All rows are made from the same 5 directions, up to rounding. Whole rows:
In the rows, 128 means zero.
[[ 71 136 134 117  71  88 136 147 151 134 144 172 133 194 146 126 176  82]
 [ 86 143 122 136  89  76 109 130 137 158 115 155 119 182 144  99 215 135]
 [132 147  79 129  92 119 164 122 114  90 109 101 133 122 141 139  89  97]
 [156  96 148 226 123 138 106 218  98  35 118 146 130  87 133 107 126 146]
 [116 125 165 210 129 106 105 200 120  94 125 167 126 122 137  92 201 163]
 [108 102 196 123 149 141 107 159 154 146 171 178 133 147 118 132 154 123]
 [121 188 118 140 154 121 192 118 128 124 125 104 138  92 134 134 126 137]
 [147 117  72 186  81  93  85 143  89  92  68 110 110 131 144  86 164 161]]

The start of a row, then its end:
[160 141 126 153 173 146 137 123 111 120 115  99 126  74 120] | [123 112 169]
[161  99 103 144 103 154 135 153 106  56 121 110 134 103 129] | [146  49  95]
[112 160 187 107 186 163 199 139 159 131 185 142 153  95 117] | [168  91 102]
[167 150  93 195 151 119 122 132  89 101  77  86 116  71 132] | [ 94 145 196]
[103  76 182  57 126 147  85 116 168 184 178 177 129 190 112] | [149 130  91]
[161 119 114 171 139 135 111 143 102  97 102 108 121  91 127] | [112 121 162]
[142  91 113 180  78 125 105 187 103  49 112 140 128 129 139] | [118 110 108]
[172 115 122 168 160 147 105 136 101 107 105 103 120  79 119] | [113 115 176]
[131  77 108 114  64 132 100 146 123  90 128 142 128 166 134] | [140  88  74]
[150 162 103 175 134 136 187 154 104  58 113  95 140  68 137] | [137  80 123]
[136 186  92 162 140 115 186 122 109 101 102  89 133  81 139] | [124 121 146]
[126 141 199 121 207 163 151 135 152 156 173 145 140  93 109] | [144 127 148]
[ 90 163 101 121  75  98 182 136 136 102 131 134 141 156 149] | [141 125  72]
[113 183 147 157 168 117 174 136 133 134 132 125 135  95 131] | [121 163 156]
[103 207 117 140 151 100 195 110 134 146 121 110 135 106 139] | [123 163 146]
[129 124 151 160 135 135 135 167 126  95 139 143 135 112 129] | [128 126 126]
[179 128 129 136 207 152  91  85 109 175 102  86 110  72 106] | [106 138 220]
[176  85 139 158 146 174 111 164 106  69 130 118 131  81 116] | [139  61 130]
[102 181  99 130  93 113 219 141 131  78 135 117 150 121 148] | [155  89  67]
[108 145 160 203 133 100 125 188 124 103 125 160 129 120 139] | [ 95 203 161]
[125 111 114 105 101 127 117 118 130 130 128 130 126 152 129] | [135 113 105]
[142 110 115 196 107 105  81 166 100  95  91 133 114 124 137] | [ 87 176 169]
[149 127 116 160 120 146 159 163 110  57 126 114 139  90 132] | [143  70 106]
[161  90 139 200 123 146 104 197  99  47 118 136 129  91 129] | [116 106 139]
[165  89 110 141 114 154 109 144 106  80 117 112 127 108 124] | [135  70 117]
[100 188 144 115 172 108 163  94 147 190 134 124 129 123 127] | [120 184 162]
[142 130  63 170  75  95 112 134  93  88  74 102 116 130 146] | [100 141 139]
[156 135  82  98 141 129 112  63 114 169  94  80 113 117 121] | [121 117 161]
[150  74 115 137  97 132  67 140 112 111 111 133 116 146 126] | [115 122 130]
[148 182  46 152 120  94 151  83  94 129  63  64 115  98 142] | [103 143 172]
[118 131  94 107  86 115 141 115 128 119 120 121 130 153 138] | [138 109  92]
[136 133  70  64 115 114 106  41 125 196  96  87 110 156 125] | [125 128 141]
[146 117  36 130  59  92  90  93  94 120  62  88 107 155 144] | [102 133 135]
[131 115 156 135 163 123  75 117 131 181 123 140 112 134 117] | [ 99 191 187]
[150 107 114 209 115 103  66 166  93  99  81 130 108 117 136] | [ 75 190 191]
[148  70  91 162  46 128  97 182  99  35 108 135 128 145 142] | [129  79  79]
[100 115 119  90  81 113 122 119 144 140 139 148 129 182 135] | [138 130  82]
[106 146 147 137 136 112 134 136 139 145 136 145 129 137 131] | [118 170 138]
[ 71 180 123 119  92  86 183 132 150 135 140 148 140 165 149] | [133 167  88]
[103  67 171  93  87 144 100 164 155 116 176 186 137 187 125] | [153 106  58]
